The same things were measured in two ways. Each way mixes the same 12 hidden numbers, adds some noise and spreads widely along 6 directions of its own, which tell nothing about the thing.
Some things both ways: the first way, then the second way.
[-24  -8 -17  33   1   5 -18  11   9 -11 -12 -17 -14 -15  -5   3  13   4
  -5  12]
[ -2   2   2   4   0   1   5 -20   0   9  17 -14   1  17 -12   0  -4 -13
  -9   2 -16 -12 -12]

[ 13   7   2  -1  -6   5 -10  -2   9  -1  -1   2   3   8  10 -14 -10   8
  -1  16]
[-14  13  13   1  11 -34  -2 -17  10 -16  -6   0  -3   1  16   2  13   6
 -14  -2  16   7 -13]

[ 10  -3  -2  11  -3  -7   4   3  -6  11  -5   3  -2   7   5  -1 -15   3
  -6  -2]
[ 10   6   6   0  -1  -8 -10   7   5 -13  13  -7  -3   6   8  -2  -2 -12
   9  -5   4   8   9]

[  1 -21  -1  -2 -26 -18  -6  -9  -4   3  22  -9  -2   2   6  -1  10  -1
 -12  -5]
[ -1  -5   0  12   6   9   6   1  -2   1  10  -8  -1  12   2  -4  -3   0
   8  -4 -14  -8   5]

[ 17   2   2   8 -17  -5   3  -6  -5   2   8   4  12  11   3  -2  -2   3
  -3   4]
[ 10   5  -7   7   3  -1  -7  13  -1  -3   0 -14   9  -1  -3  -3  -2  -3
   2  10   3   3 -11]

[  2 -15 -13  10 -18  -6  -1  -5  14   3  -5 -11   4   2  -1  13   8 -14
  -7 -12]
[ -7   8  -6   6   3   8  11   3  -2   0 -10   4  11  -8   4   3   2  14
   4  12   4  -8  -6]

[  3   8   5   0   2  -5   1   1  -4   0 -13   2  12   1  -9  -8  14   7
   4   0]
[ -4  -5  -4  -4  21  -5   3  -3  -1  -3  -9   5   3   4  10  -6  -5  10
  -4  11  -5  -2 -17]

[ -4   6  -1  -8  20   5  -4  10  -2 -10  13   3   3   7  -1   4  -3  12
   3  14]
[  0  -9   2  13  -3   8  18 -11   7   6   7 -19   4  11  -5   8  -1   4
  -3  -3 -15  -2  -5]

[  0  -9   1 -14  12  -8  10  -1  -2  -1  11  -3   4   6   2  -5   1  19
   8   0]
[ -9 -29   7  14  17  13  27   2  14   1   7   3   7  20  11   1 -13   4
   2   5  -2  14 -15]

[ 14   7  12 -12  -9  -1  -2   1  -3  -3  14   3  -3 -14  11  -1  22 -14
 -13   6]
[ -2 -25   9  28   3  -1  15   4   9   6  -5 -14  13   8 -10   2  -5  13
  -3  -5  -9  -5 -11]

[ 12  18   4  -8   7  10  -3  -6   9   3   3   8  -4   6   6  -8 -13  -1
   3  10]
[-10   1  18  11   5 -22  -7  -7   8  -9  12  -5  -2  13   5  -1   3  -8
  -6 -13   0   2   6]

[ 10  12  22  -5   0  -5  -6  -2 -14   5  19   9   2  -1   9 -14  -9  12
  -1  16]
[ -7 -33  -7  11   1  17  19   4   0  17  11   4   2  25  -6   4 -12   6
   1  -1 -17   0  -5]

[ -7  -4 -11  -3  -1  -9  -2  -1  -3 -12  -5 -16 -10  10   9   3  -7  10
  -3  -8]
[ -7  11   3   0  -1   0   9 -11  -8  -5  10  -4   2  -4   6   2   3  -3
   6  -1 -11   1   4]

[-11   7   9   2  11   0  -1   5  -4  -4  -1   4 -12  -6  -6   0  -7   8
   0  -5]
[  0  25   5 -18 -23   1  -9 -21  -6 -10   9  -7  12 -11   7   9  10  -2
   2  -2 -10  -1   5]

[-8 -8 -9  7  0  5 -8  6 18  6 -4 -6  3 -6 -1  5 -5 -6 -3  0]
[-18   5  -8 -10   0   7  24 -22  -1   2   8  12   2  10  16  14  10  12
  -9  -1 -14   6   0]

[ 10  -2   8 -11   2   4   3  -8  -9   4  -1  13   5  15  -1   9   4  -4
   9   5]
[  4   0  14  19  -5 -11  -9  -3   9   2  -5  -4   0   0 -18   9   2  -1
   4   2  -3 -12   2]

[ 16   5  24 -22  -1   3  17 -14  -8  16   9  23   9  10  -3   6  -3  -9
  12  -3]
[-18  -5  -7  -3   6   6  15  14   0   5   1  36  13  13   9  -1  -5   5
   7   2   7   3   8]

[-15  18  11   6   9   3   3   3  -9   0  -3   1 -19  -1   1   3 -11  11
   1   7]
[-15  -2   4   8  15 -15   8   6  -3   2   1  11  16   5   5  11  -1   9
  -7  -6   4  -9   0]

[ -6 -12  -2 -16   8  -2   0 -10   5 -14   8  -5  16  12 -10  17  18 -18
   6  -7]
[ -6  11  -3  19   8 -12   4  -9   7  -5  -8  -6   8 -13   3  10  16  21
 -14   6  -8  -2  -2]

[ -4 -10  15 -26   0   0   5  -7 -29  10  12   9  -5  -6   2   9   1  -6
   3   5]
[ 4 -2  8 14  8 -8 -6 16  1 -7 -7 -9 -2  6  2  9  3 -3  7 -1  2 -4  4]

[  2  -1   9 -21  25   1  -3  -6  -2 -29   0  -1  12  19   1   0  29 -13
   7   9]
[  8  -4  -5  19   2  -9   5  -5   6  -3   4 -10  -2  -6  -3  17  13  11
  -6   6 -15   7  -5]

[  8   6  10 -14  14   7   4  -4  -9  16  -5   7  12  -9  -4  13  -8 -15
   9  16]
[-4  4 -2  7 -4  4 -1 -4 -3  4 -9 -7 -1 -2 -3 11  0 -1 -5 16 -1 -9  4]

[ 14 -11   0 -13  -4   1  11   0  -5   8  11  13  17   8  -6   9   4   1
   5  -2]
[  8 -15  -3   8   5  11  18  -1  12  -2   4  -8   7  11   3   4   0   3
  -1   5 -16  13 -17]

[  8   7   4  -6  -6  -1  -1  -3   0  -9   9   1  -2  -1   8 -25  20   9
  -1   3]
[  8  20   8  -9   0   3 -26   6  -7  -8   0 -23  -5   3  -1  -7  -7 -14
  15   3   4  -6   2]

[ -7  -5   6 -17   3   7  -3  -3 -19  11  11   6   0 -10   3   6  -5  -6
   9   4]
[  1  -2  -6  -3  -1  11   0   9 -11   1   4 -18  -1  11   6  20   4  -1
   1   3  -7   4  -4]

[  5   3   4  -5   5   4   0   1  12  -3   6  -2  -4 -10   8 -10   6 -11
  -9  11]
[-5 -6  3 18  5  2  7  5 10  2 -5  0  0  6 -2  7  0 11  4  1 -1 -2  5]

[ 10   2  -6 -10  11   5   7  -5  -3   4   5  11  14  18  -6  10  -2   1
  21 -17]
[-7  5 -6 -9  1 14  8 -2 -1  2 16 -4 12  8  9 -3 -9  2  2  2 -3 14 -8]

[-12  14   5   8   6  -4  12   9   3  -7  -3  -2   3   0 -10  -3   8  15
  -1  -7]
[  8 -15   2   6   5   5   1  11  -5   2   1 -13  17   9  -3  11  -6  -2
  -2   0 -18  -2  -5]

Other things, the second way, with their names:
q_130: [ -4   5   0  10  10  -4  -4  12  -7  -1  -6 -13   0   7 -10 -18  -7 -24
   5  10   2  -2   3]
q_868: [  1   1   2  -3  -3   0   7  10   2 -12  20 -11   7  15  18   5   1 -10
   5 -12   7  19   0]
q_147: [ 3  8 -9 -6  5  3  5  8 -2 -2 -7 -4  5  8  6 10  8  5  1 -1 -5 -1 -2]
q_679: [ -1   9  14   4  -6 -16   1   4  -2 -15   2 -13  16  -2  11  13   8 -14
  -4  -8   7   1   5]
q_152: [ -3  14   7   0   9 -26  -5 -12   6 -17  -1   2   7  -5  13   0  12  -1
 -10  -1  -3   2  -3]
q_119: [ -6  12   4  -7 -12   1  -1 -16  -7  -1  14  12   7  -1  -3  -4  -1  -7
   9   0 -14  -7   7]
q_256: [ -1   2 -12  -1   9  -2  12   8   5  -2   6   5   4  19  10   6   9   6
  -5  -7  -2   0  -7]
q_125: [  7  10   8  -2 -19   7 -19  -9  -3   2   5 -32  -7   6 -10  20   2  -9
   2   6  -3   0  -8]
q_615: [ 10  11  -2   2   5  -6  -5  16  -5  -3  -3 -18  12  -8   3  14  -1   6
   2   1   9  -5  -4]
q_319: [-10   3   6  11   0  -1   3 -26  17  11   9   4   0  15 -19   3   3   4
  -9   2 -18  -6  -8]
q_161: [ -7  -9   1   3   8 -10   5  -8   2  -8  11  -3   7  14  11  -2   5  -5
 -11  -1 -14  15 -16]
q_764: [  2   0  -3   4  13   1   2   8   0  -6  10  -2   7   7  12  11   2   5
   1   2  -4   4 -10]
q_686: [  3   5  15   7   4 -10 -17   6  10  -7   1 -20  -5  15  -3  -3  -6 -14
   1  -7   9  -2   8]
q_500: [-11   1 -15  -5  -2  11  30 -14  -4  -1  15  10   8   9  16  -2   9   6
  -3   0 -17   5  -9]
q_134: [ -2   3  14   9   6 -15   0  -2   9 -13 -10  -8  -1   6   5   3   7  -7
  -1   1   6   1  -5]
q_19: [  3  -8   9  14  10 -13  -6  -5   2  -2   9 -15   0  16  -7   1   1 -12
  -7  -5 -21  -1  -4]
q_604: [  1  10   2  -8  -7  -6  -8  -1  -7  -3   7  -3   6   9  -3   1   3 -13
   2  -6  -7  -5   3]
q_278: [ -1 -12   1  14   0   4  10  -6  -3  -1 -11  -8   9  -3   2  18   8   5
  -9  15 -16  -2 -12]
q_263: [  1  20  -4   2  13  -9 -12  -1  -3  -8 -11  -9   1  -6   2   2   7  -1
  -6  15  -3  -5  -4]
q_994: [  4   6   7   9  17  -1  -4  19   5  -7  13 -17   6   9  10   4 -11  -9
   4  -1  18   3   1]
q_106: [ -3  12   9  11  12 -23  -8   4  14 -12  -1   3   6  -1   5  -6   3   1
  -3  -2  13   4   1]
q_113: [ 16   7   9   2 -21   6 -21  -2  -8  -4  16 -28  -3   5 -10   7  -3 -32
   7   3 -13  -7  15]
q_780: [-11  -9   2  11   6   7   4   3   2   5   0   8  -6  14   0   4  -4  -2
   4   6  -4  -3   9]
q_877: [  6   1  -3  -6   5   2   7  -5   2  -8   0   6  -1   6   4 -11   4   1
  13   0 -14   1  -9]
q_438: [ -7  -8  11  17  11 -19  -6   6  10  -5   3  -6   8   7   3   2  -1   8
  -8  -7   5   8  -2]
q_750: [ -3  23  -5 -24 -13   6  -7 -16  -3   0  23   3   8   0   3  -2  -3  -1
   4  -3 -11  10   6]
q_685: [ -1  -1  -1   7  -3  -5   9 -22   0  -3 -10  -7   8 -12   3  16  15  20
 -12   8 -24  -3 -12]
q_727: [  1   0  10  14  20 -11   6  -5  10  -5  -6  -5   6   0  -1   9   2   6
  -4   7  -5   0 -19]
q_620: [ -2   8   8   3   2 -14 -11   4   6  -8  -3   1   6   2   3   3   4   4
   1  -4   6   2   1]
q_452: [-7  5  2  0 -1  8  3 -2  1  1 -7  1 12 -2  3 -2 -8  8  4 12  8 -4 -9]
q_200: [ -6  20 -10 -22   4  -1  -2   7  -5  -7  -3   8  11  -6  18  -8  -6  12
   5   2  19   2   2]
q_584: [ -5   5  -9   3   1   9   5   8  -9   7 -13   0   5   1  -3   3  -1   5
   4  10   0 -16   3]
q_839: [  3 -11  15   9   6  -2  -1   2   9 -13   3  -3   8   7   9  -3  -3  -4
   7  -3  -9   7   2]
q_298: [-5  1  3  8 -1 -5  8  0  5 -4  9  1 13  6  9 10  5  4 -6 -5  1  0  0]
q_459: [  2   0  -9   8   9   7   3  -1  -3   0   1  -9  -5  12  -4  -1   8  -1
   1   6 -23  -5  -6]
q_209: [ 13  -7   1   7   9   4  -1   3   8  -2   4  -2  -1  11   1   8  -2   3
   5   2 -12  -7  -3]
q_523: [-13   6   8   9  -3   6   1 -15   2   2 -13   2  -5  -5  -7   1   3  13
  10   8 -11 -11   8]
q_114: [ -3   8  16   4  -4 -11 -22   7   5  -6 -11 -26   3   4  -4  -7  -6  -6
   0   0  20   2  -4]
q_220: [ -7 -16  -6  13  19  -4  26   7   7  -4  -7   2  23   2  17   9   4  23
 -14   4  -1  11 -27]
q_882: [ -3  13  -5  -7  12 -10  -5   1   3   3 -18   3   0   2  -2   2  -3  10
  -4   8  12 -11  -4]
q_821: [ -2 -23   5  17  16  -2   8   4  14   5   3  12   5  15  -7   0  -6  13
   3   2 -13   5 -14]
q_599: [  4  -1   6   4 -13   4  -7   0  -8  -3   1  -7  -2  -1  -5   1  -1  -9
  13   1 -14  -7  17]
q_812: [  2 -10   6   6   1   5  -6   6   2   1  -3  -8  -6  17  -3   5  -4  -3
   6  -1  -6  -4   4]
q_133: [  0 -10  -3   9   7  -9  -1  -3   1   3  19 -15   1  11   1   4  -6  -3
 -14  -2 -11   9  -1]
q_177: [  6   1   0  -1   8  -4  -6  -3   1   1  10  -8  -2  16  -6  -3  -4  -9
   0  -3 -15  -4  -4]
q_179: [-10   4   4   3  10 -15   9 -12   3  -9   1  10   7   2  12   0   8   1
  -8   1  -4   0  -5]
q_393: [ -9 -17   1  21  15   0  16 -11  16  11  -7   3  -3  10  -5  15   2  28
  -8   3 -14  -3  -8]
q_913: [ -2  -7   2   3   2   4  -2   1  -1   3   4 -10   0   8  -2   0  -7   5
   3  -1  -9   5   1]
q_239: [ -3 -20   8  11   7  -8  -2  12   3   2   6   6   8  18  -5  -7 -14 -13
   1   0   2   1  -2]
q_57: [-11  12   4   4  -7 -13 -13   0  -5   8  -3  -6   9   1 -15  -3   0   8
  -2  -5   5 -11   0]
q_550: [-19 -14  14   9   3   3   9  -9   2   2  -6   8  10  10   5   2  -7  -2
  -5  11   1  -4  -9]
q_46: [  7   4  29  12   5 -11 -17  -3   8  -5  -3 -10   2   0 -14   1  -8  -6
  17  -4  -5 -13   3]
q_650: [ -9   4   1  -2  12  -8   2   6  -4  -5  14  -4   0  17  10 -11  -3  -8
   4 -10   2   3  -2]
q_820: [  3   3  -1  -1   7   1  -4   6   1  -8   4  -6   1   7   9  -1   0 -10
   1   9   0   7  -4]
q_129: [-2  6 -7  5 26 -9  3 27 -2 -9 -4  3 13  1 14 -1 -1  5  1  5 11 10 -3]
q_753: [  6  23 -19 -23 -13  13  -9   5 -19 -10  -7  -7   8 -16  19   3   5   6
   6  17   5   0  -2]
q_532: [ -5 -16   0   7   3   7   8   1   6   2  -4   2   5  12   4  -2  -4  10
   0   3  -7   0  -8]
q_698: [  3  -9  -2   4   1   7  11  10  -7   1  -5  -7   7  11  -3   5   1  -8
   6   2 -10  -4  -5]
q_892: [ -1   8   8  -4  -2  -1  -5   3  -5  -7   3 -14   1  10   5   7   2 -10
   6  -5   0   0   0]

Some of these things the first way, each followed by its name:
[  0  16  -8   6   1  10   0   0   5   5  -8   1   0   1  -6  -1 -22   5
   2   3] : q_19
[  2   4  10   1   4   6   1   9 -11   1  -3  10  12  -4   0  -3  27  -3
   3  13] : q_882
[ -2  -1  -7  -8  14   6  -6   1  -3 -10  -1   2  16  11  -8   7   5  -2
  18 -15] : q_114
[  6  -9  -3  -5  -5 -14   0  -6  -3   2 -12  -5  11  14  -4  14  -4  -9
  -2 -19] : q_599
[  0  15  -1   6  24   8   1   3   6  -1 -17   0   0  -1  -8   3 -12  -4
   5   9] : q_113
[ 15  -2  -4   8 -19  -1   1  -2   5   5   2   8  16  14   1  -5  18   1
   1  -1] : q_177
[  6  13   3  14   9 -11  -3   2  -3 -10   2  -9  13  14   8 -10  -2  11
   0   8] : q_133
[ 16   5   5  -6 -12   4   5  -6   2  18  -8   7  -2  -9   2   7  -6 -14
  -5   5] : q_179
[ -4  -9   6 -11  13  -8  13  -3 -22   0  22   3  -3  13   5   2  12  16
  11   7] : q_994
[12 12 17 -5  1 -3 -3 -4 -5  3 -2  7 10 -7 -6 -4  0 -8 -2  1] : q_753
[ -2   0  -2  -8  -4   3  -9  -5  -4 -10   6   0  -7   7   5  -4   7   1
   2  -1] : q_650
[-10   3   1   9  -2   6  -3   4  -6   1  -8   6  -5   4  -8   8  -9   5
   3  -4] : q_604
[  5   8 -10 -10  -1   4   5  -5  -2 -16 -10 -12   8   3   4   1  -3  -2
   2   5] : q_130
[-11  -8  -6   3   7   4  -3  -3  12   3 -12 -13  -5 -17  -1  -3  -2 -16
  -1   1] : q_780
[  1   5  -4   3   0  -2  11   3  10   9  -8  -3  -8 -10  -5  -5 -15   3
  -8 -12] : q_839
[  2  -2 -13  -3   4  12   1   3  21  -2 -14  -1   6   5  -4   5  -1  -4
   1   3] : q_134
[ 7  1  5 -2 -3 -2 -4 -2 14  2  4  4 14  2 -9 -6  3 -1 -1 -4] : q_532
[-10  -7  -6 -10  -2  11  -6  -6   2  -2   5   2   4  -3 -14   4  -4  -7
   5   3] : q_459
[-16  -1   8   9   2  12  -5   7 -10  11  16  16  -8  -1 -12   5 -25  13
   0  17] : q_256
[-15   4  12  -1  16   4  -5  11  -8  -3  13  -4 -15 -26   8 -19   2   7
  -8  25] : q_393
[ -5  -8   2   3  -7   0   2  -5  -3  12   4   2 -11  -9  -1   2   4  -6
   0  -2] : q_764
[ -4 -13  -1   5  -4   8  -2  -4  -2   7  17   9   2   3  -5   1  -3   8
  11  10] : q_319
[  9  -2  16 -22   0  -1   7 -11 -14   3  17  21  13  23  -5   4   5   3
  15  -7] : q_620
[ -6  -2  -2  -4   1  -2   4   0   4  -5   3   0  10  12 -11  14   2   4
   6 -11] : q_220
[ -2   4   2   4 -10   0 -15  -7 -10 -10   7   2   0  13   3   5   1  -4
   6 -11] : q_57
[-13 -11  18   2   8  -7   2   3 -11  -3   9   6  -6  -8  -9 -12  28   7
  -4  11] : q_209
[  2  -9  -5   3 -12   0 -11  -4  14  -3   4  -2   1   6  -4   7  -5  -4
  -7   0] : q_500
[ 17  18  -5   1  -8  12   0  -7  16  11  -6   7   7   3  -3  -5 -26  -2
   4   0] : q_161
[-11   6  -1   4   4  -3   6   8   8 -11  -4 -10 -10   3   4   6  -7  11
  -8   2] : q_679
